Each cloud of rows lies close to a flat space through zero, with a little noise off it, and is much wider in some directions of that space than in others. After each cloud: how many dimensions does that space have?
(in the rows, 128 means zero)

[[147 149 175 119  99 146 127 146 148  73 124 102 157 124 125 149 144 184
  111 106 166 191]
 [120  98 118 160  97  99 107 101 103 115 149  76 135 111 149 139 157 165
  151 177 178 139]
 [178 161 120 122 126 151 111  81 136 158  86 121 104  93 150 106 188 143
  102 113 105 149]
 [151 146 150 168 170 122  86 129 146 125 115 123 105  99 117 148 163 129
  138 176  88 126]
 [133 112 146 123 120 142  60 102 144 111 123 114 140 122 144 170 153 179
  136 225 167 133]
 [104 102  87  77 102 118 137 172 114 155 161 104  98 135 104 121  91 172
  145 143 128 134]
 [127 133 149 104 108 138  92 157 107 123 152 135 157  98 136 206 189 174
  121 100 105 181]
 [145 114 139 145 140 177 137 141  97 131 119 142 140 130 103 102 147 100
  133  91 134 129]
 [118 117 139 124 101 126 135 118 195  83  58 155 135 104 178 183 121 124
  111 155 150 195]
 [124 148 141 174 138 129  86 138 162 228 118 139 102 130  53  95 132 141
   83 145 114 110]
 [122 143 147 134 197 163 123 134 112  69 204 104 131  93 125  91 138 140
  157  86 186 133]
 [136  87  76 131 154  57 143 101 142 211 137 130  59  98 103 132 102 144
   85 138  74 136]
 [116 190 113 124 188 121 176 131  88 127 147 131 141 106 113 110  73 126
  102  79 119 149]
 [129 134 165 165 116  97  93  67 158  65 118 143 136 149 145 186 109 116
   84 196 147 117]
 [ 91 172 161 114 149 155 165 121 183  90  88 126 126 177 131  77 121 114
  186  95 155 155]
 [165 138 138 104 106 137 136 119 124 138 108 114 145 116  92 118 135 162
  105  76 134 106]
 [110 127 131 109 145 105 143 128  96 114 198 127 163 121  63 149  93 216
  152 112 192 123]
 [176 141  75  88 129 123 154  92 134 122  14 129  97 156 133 142 148 127
   97  74  63 125]
 [ 58 101 161  55 124 116 214 180  98  77 168  86 134 115 150 179  45 131
  194 133 155 129]
 [ 90 136 107 131 105 138  80  97 101 155 145 108 132 131 104 123 142 150
  151 143 141 113]
 [143 125 120 112 111 119 119 148 141 128 115 165 124 145  53 104 141 152
  132 112 103 118]
 [135  89 128 105 107 120 180 145  91 125 156 111 123 136 125 133  81 126
  155 123 123 135]
 [ 81 125 125 180 108 150  77  60 112 107 160  95  71 177 124 137 140 121
  156 161 145 170]
 [111 186 163 143 151 117 184 133 112 106 123 142 127 104 117 129 138 127
   96  89 160 140]
 [197 109 101 127 140 209 127 148  88  86 157 123 143  93 185 154 146 135
  154  81 180 111]]
 => 20

[[109 153 114 124 145 113 114 131 116 152 105 167 121 132 123 131 151 125
  136 150 113 172]
 [ 99 145  99 177 154 130 145 152 136 160 126 196 123 154 112 174  98 112
  178 108 157 153]
 [132 138 112 137 106 154 108 129 125  97 132 106 151 110 108 110 141 131
  123 123 142 120]
 [144 126 123 123 117 122 130 132 130  94 148 130 120 117 129  87 148 158
  121 153 133 127]
 [119 109 154 123 139 127 145 115 137 163 116  99 143 151 142 192  79  74
  113  80 110  98]
 [127 116 148 105 126 119 112 128 123 155 124 102 121 111 145 127 125 123
  114 125 106 138]
 [120 132 107 142 126 118 126 142 145 106 130 148 127 137 139 134 124 122
  140 134 127 132]
 [ 88 132  96 115 134 113 105 163 129 162 126 148 100  97 154 152 122 126
  180 125 115 166]
 [122 109 124 134 118 128 128 117 127 134 128 102 144 117 138 122 125 150
  133 114 119 119]
 [131 114 139  98 126 119 143 122 113 141 136 113 113 107 135 110 146 166
  139 142 120 128]
 [141 116 138 139 112 149 113 117 124 129 127 111 125 125 125 114 122 148
  132 114 147 116]
 [159 132 163  99 135 123 135 121 133 114 132 139  86 151 138 128 122 112
  106 149 132 107]
 [112 137 122 106 136 115 129 122 123 132 110 132 128 137 137 149 139 120
  135 140 101 132]
 [121 102 134 105 117  90 102 111 127 137 112 109 111 115 184 103 145 169
  131 150  76 142]
 [111 160  96 162 149 120 155 140 122 123 121 179 168 150  81 132 157 119
  120 145 139 160]
 [168 112 164 128 110 159 140 104 124 111 144  96 125 133 112 109 109 135
  110 114 163  79]
 [140 102 160 134 132 131 142 120 129 165 136 104 133 128 126 139 100 118
  109  94 138 116]
 [132 137 120 127 129 113 112 142 134 121 134 156 103 123 137 104 144 137
  132 154 129 156]
 [148 107 162  88 115 128 117 139 126 140 155  80 108  89 133 108 120 124
  100 119 128 119]
 [ 95 124 118 133 147 107 126 137 138 165 112 140 118 139 162 182  99 108
  161 110 101 135]
 [132 114 130 148 120 136 164 101 126 111 128 101 178 145 109 131 130 137
  113 109 133  95]
 [116 126 123 127 115 150  98 124 126 138 114  88 157 112 121 143 118  95
  115  95 118 124]
 [167 103 155 128  89 138 108  69 103 113 112  70 159 110 126  41 175 209
   85 145 122 120]
 [133 101 136 170 127 105 129  98 134 143 111 135 140 150 153 102 128 176
  126 128 119 140]
 [116 159  85 101 112 138  83 160 126  80 133 137 106  92 131 108 162 128
  155 166 123 146]]
 => 9

[[182 114 125 128 129 167 115 179 121 167 128 127 161 104 102 159 115 141
  149  88 134 138]
 [115 124 121 103 133 112 125 128 104 112 121 108 134 155 131 123 132  95
  109 146 132 141]
 [150 138 155 123 112 150 119 175 106 158 111 141 154 120 101 151 122 116
  161 115 159 144]
 [ 83 157 152 131  91 103 151  96 139 112 127 140 126 107 124 125 132 151
  155 131 134 121]
 [143 114  99 111 163 147 115 164 108 139 130 136 129 140 136 124 107  97
  114 120 115 157]
 [ 76 155 186 138  76 122 166 130 121 108  84 106 161 145 114 149 176 136
  178 165 177 127]
 [174 123 154 134 165 106  83 130 136 143 129 143  87 154 125 101 125  73
   97 138 146 115]
 [109 167 133 121 144 112 106 134 105 129 128 136 109 115 107 104 139  97
  140 117 138 139]
 [127 136 129 141 129 123  89 142 113 141  99 161  86 111 140 126 139 123
  128 111 112 107]
 [ 85 176  90 142 140 101 142 163  92 125 167 164 110 118 134 110 153 113
  185 123 129  97]
 [142 135 103 170 151 182 105 146 119 128 121 122  89 106 143 100 139 152
  105 145 120 114]
 [108 110 160 143 107 124 154 157 130 135 113 117 150 149 127 162 162 147
  153 144 140 124]
 [139  95  94  99 140  99 148 113  67 145  68  99 142 160 189 111 168 118
  112 109  93  71]
 [117 116 151 139 141 140 140 130 114 147 104 135 111 152 155 113 141 128
  107 154 131 125]
 [159 119 143 116 139 107 102  80 133 127 122 111 108 158 129 115 134 103
   81 133 141 107]
 [125  94 172 153 137 166 144 192 114 154  43 104 146 165 149 142 183 130
  142 154 139 130]
 [173  72 124 122 153 133  98 135 145 156  82 143 117 163 163 147 128 107
  101 107 100 107]
 [149  99 136 124 155 110 108 143  86 165  70 111 115 167 155 129 190 105
  113 110 117  77]
 [114 161 141 157 118 145 128 153 126 129 113 157 115 104 128 118 137 136
  170 136 144 119]
 [123 140 110 130 161 149 100 149  91 140 131 124 104 119 123 107 136 113
  104 124 120 145]
 [154 133 133 155 136 157  95 151 147 123 108 139 102 101 127 116 116 130
  129 133 129 134]
 [124 124 159 111  74  47 145 106 133  98 185 138 122 102 124 102  63 136
  119 157 125 142]
 [150 106  73 149 174 131  86 185 103 132 129 117  88 102 149  97 138 129
  109 111  70 116]
 [ 91 146 142 136 140 124 154  93 156 128 124 147 118 123 136 107 132 134
  141 124 121 129]
 [ 99 135 128 118 107 149 148 162 109 137 131 121 169 114  99 167 140 153
  160 111 131 163]]
 => 13

[[ 94  92 117 186  82  82 116 115  38 102 153 145 140 111 115 121  82 156
  167 164  78 128]
 [153 149 144 122 136 128 170 139 118 146 128 113  88 178 170 147  99 104
  163 111 165  94]
 [116 118 134 149 122 115 153 156 106 136 125 122 124 163 144 129  86 113
  162 129 131 126]
 [152 142 142 105 152 142 149 130 147 129 126 132 101 144 155 139 131 119
  131 118 159 117]
 [141 132 128 142 119 125 140 145 115 152 120  99 134 154 131 125 109 114
  149 115 143 117]
 [102 133 126 147 106 107 137 139 102 136 137 130 113 149 132 140 100 124
  157 133 101 116]
 [139 117 133 140 127 123 148 137 105 126 128 121 127 147 144 123 101 123
  151 130 148 124]
 [113 129 130 145 121 120 145 159 119 147 123 112 131 164 136 127  98 106
  158 121 127 127]
 [124 137 122 112 135 143 106 122 163 133 122 129 140 108 106 126 162 131
   95 123 117 139]
 [ 99 105 113 133 116 122  73  92 124  90 142 165 157  56  85 116 166 170
   86 161  76 157]
 [114 140 126 131 118 121 133 139 127 140 130 125 115 146 131 139 119 119
  140 123 113 119]
 [144 125 131 132 129 126 130 118 117 122 131 129 127 124 133 129 126 132
  132 131 139 123]
 [141 117 131 126 135 128 125 109 119 111 132 140 129 110 130 125 135 142
  121 138 139 130]
 [106 123 126 161  95  98 137 129  74 125 143 131 115 144 136 136  86 129
  168 140 102 113]
 [125 124 132 135 134 128 148 158 133 144 117 115 136 157 137 124 106 109
  143 118 140 134]
 [140 126 132 117 137 132 122 106 130 108 133 143 119 107 133 130 146 142
  113 137 134 128]
 [110 125 117 104 136 143  74  98 173 107 128 155 156  61  84 121 196 155
   61 140  93 160]
 [118 138 123 120 126 135 114 130 151 137 125 127 133 121 112 131 148 126
  112 121 113 133]
 [153 148 136 105 141 137 140 109 138 123 133 135  98 130 149 144 139 130
  124 122 147 108]
 [146 127 128 105 142 137 103  80 140  97 140 156 123  78 120 131 173 158
   89 144 132 131]
 [130 130 137 148 133 129 182 205 128 177 101  81 138 214 156 117  65  75
  181 100 168 128]
 [135 120 134 137 133 127 152 145 115 132 122 119 123 156 148 124  99 117
  154 126 150 125]
 [130 134 128 118 138 140 128 140 154 141 117 119 134 134 125 124 136 117
  117 115 137 135]
 [124 143 121  88 137 139  78  63 165  92 151 176 110  50 103 144 206 170
   62 145  92 132]
 [128 116 119 149 108 117 107 113 100 121 132 123 149 107 107 118 129 143
  128 140 114 128]]
 => 5

[[128 176 171 188  56 154 103 102 125 167 105  92 173 159  89 118 122 130
  231 138 159 106]
 [136  88 172 139 133  91  96 124 122 113 137 117 116 124 122  88 138 155
  127 122  71 174]
 [133 119 165 161 162 131 103 136 120 117 151 125 133 168 141  92 113 112
  141 117  98 162]
 [127 110 146 128  72 156  84  91 150 187  68  96 154 112  83 155 154 137
  204 132 126 113]
 [141 103 128 111 128 100 140 149 113 107 146 147  97 139 181 116  94 139
   99 144  89 118]
 [134 118 150 106 128 134 107  86 107 167 110 130 137 134  93 161 140 119
  111 148 157 156]
 [153 158 117 153 142 102 170 136 127  88 165 115 118 123 136 106 143 166
   76 155 174 158]
 [129 157 110  85 110 209 153 129 106 210 130 162  92 146 109 126 165 158
  131 100  91 106]
 [172 195 119 117 100 167 119 123 160 152 129  49 157 199  89 201  97 109
  167 154 204  91]
 [136 110 162 116  89 135 140 122 120 116 146 133 134 120 149 116 134 139
  161 107 118 128]
 [111  91  90 149 129  53 123 144 141  77 122 159 121  67 153  70  85 136
  105 102  96 125]
 [154 159 105 161  59  75 131 133 179  54 106  56 150  87 140 191 120 154
  161 169 125  87]
 [171 131  93 128 131  93 126 116 135  99 154  96 118 103  79 194 101 100
   75 122 137 136]
 [112 108 137  94 141 141 158 145 103 109 167 171 105  95 160 105 155 141
   88 106  96 150]
 [ 83 139 114  87 117 143 113 115 116 198  64 176 109 119  87 103 182 153
  171  62  39  88]
 [114  94 170  85 174 174 103 126 107 214 110  94 101 165  56 161 200 123
  111 175 140 158]
 [142 116 131 114 137 103 101 104 110 135 141 111 122 118  93 165  96 116
   60 185 170 177]
 [110 111 134 191 153 127 157  97 122 114  78 134 154  79 133 199 210  93
  132 167 162 123]
 [125 182 120 166 144  98 105 119 149 104 105  88 164 150 100 158 117 108
  143 149 173 121]
 [155 116  94 146 151 128 168 151 113 131 147 145  74 121 143 119 143 159
   69 143  94 129]
 [132 131 151 102 131 124 103 150 139 118 133 115 108 164 174 106 120 175
  120 162  61 152]
 [145 122  97 120 147 132 179 131 132 116 134 146 116 120 139 149 154 120
  109  94 148 105]
 [125  83 122 108 122 124  75 110 193 107  76  67 164  78 121 196 154 120
  155 152 125 142]
 [135 157 151 106 112 163 166 158 100 105 193 136 116 154 155 153 125 108
  134 110 103 105]
 [130 126 170 141  91 130 135 101 127  99 118 156 169 134 186 103 119 128
  194  96 134 122]]
 => 14

[[126 106 145 169 130 125 121 169 144 139 123 138  96 141  96 164 138 118
  125  97 104 169]
 [109 130 157 114 179 138 113 162 136  92 171 154 133  97 103  84 130 117
  109 104 129  79]
 [186 109  88 152 182 127 202 114 148 137 105 115 112 138  91 159 152  67
  173 128 157 109]
 [104 116  99  65 148 104 155 107 116 187 119 143  82 116 108 115 145 147
  153 150 124 166]
 [188 102 132  85 164 162 114  94 179 123 121 134 142 128 175 116 117 111
   90 106 152 114]
 [144 151 138 167 130 212  85 132 125 134 144  95 164 163 129 166 204  78
   86 117 180 197]
 [173 107 129 158 109  94 144 105 134 105 161 145 135 177  75 153 139 189
  150 116 116  95]
 [125 153 178 100 134 116 167 121  87  86  89 143 125 150 124 159 110 140
  151  82 155 121]
 [151  96 124 126 112 134 160 150  74 179 113 194  73 113 118 125  85 124
  137 128 181 138]
 [ 86  86 131 156 149 163 106 121 145 119 201 171 182 103 203 160 125  54
  165 197 148  69]
 [111 124 104 154 110 107 180 167 104 151 106 177 112 115 165 122 110 123
  151 174 129 111]
 [179 117 144 160 160 160 132  92  97 130 148 143 149 102 131 128 115 123
  132  55 146  32]
 [107 142 112 127 152 147  56 140 149 129 168 109 157 173 152 154 127 108
   88 157 145  36]
 [172 176 122  65 118  35  71 140 184 119 134  94 102 138  60 110 113 124
  108 101 117  86]
 [168  89 108 128 116 146 179 130 112 192 116 139 101 156 119  71  68 144
   92 143 113 162]
 [120  91 182 142 153 183 123 165 112 158 178 159 109 130  78 123 105 122
   95 113  88 133]
 [ 97  87 111 120 126 128 112 120 131 130  91 102 145 143 174 154 113  81
   85 133 213 134]
 [130 104 125 150  82 103 116 131 148 112 122 124  51  64  98 103 130 157
  130 126 158 174]
 [ 93 169 108  70 150  95  93 175 141 101 112 117 148 174  78 187 149 157
  105 171 100  88]
 [113 186 110 122 116 177  87 153 143  78 183 100 122 188  81 110 139 143
   41 107  54  74]
 [158 137  98 129 107  93 126 146  90  72 107 164 171 137  85 194 108 156
  161  96 108  84]
 [ 54 103  92 116 108  77 115 122 152 147 159 137 110 127 131 102 151 115
  112 131 110 148]
 [112 126 141 114 165 128  68 145 133 130 148 105 122 118 153  54  49 124
  122 114 130 112]
 [ 81 136 127 128 124 137 123 126 177  80 120  55 122 156 119 174 150  30
  124 159 145 175]
 [144 117 112 138 128 156 147  94 120 105 167 194 100  75 157 105 145 101
  166  77 142 128]]
 => 19
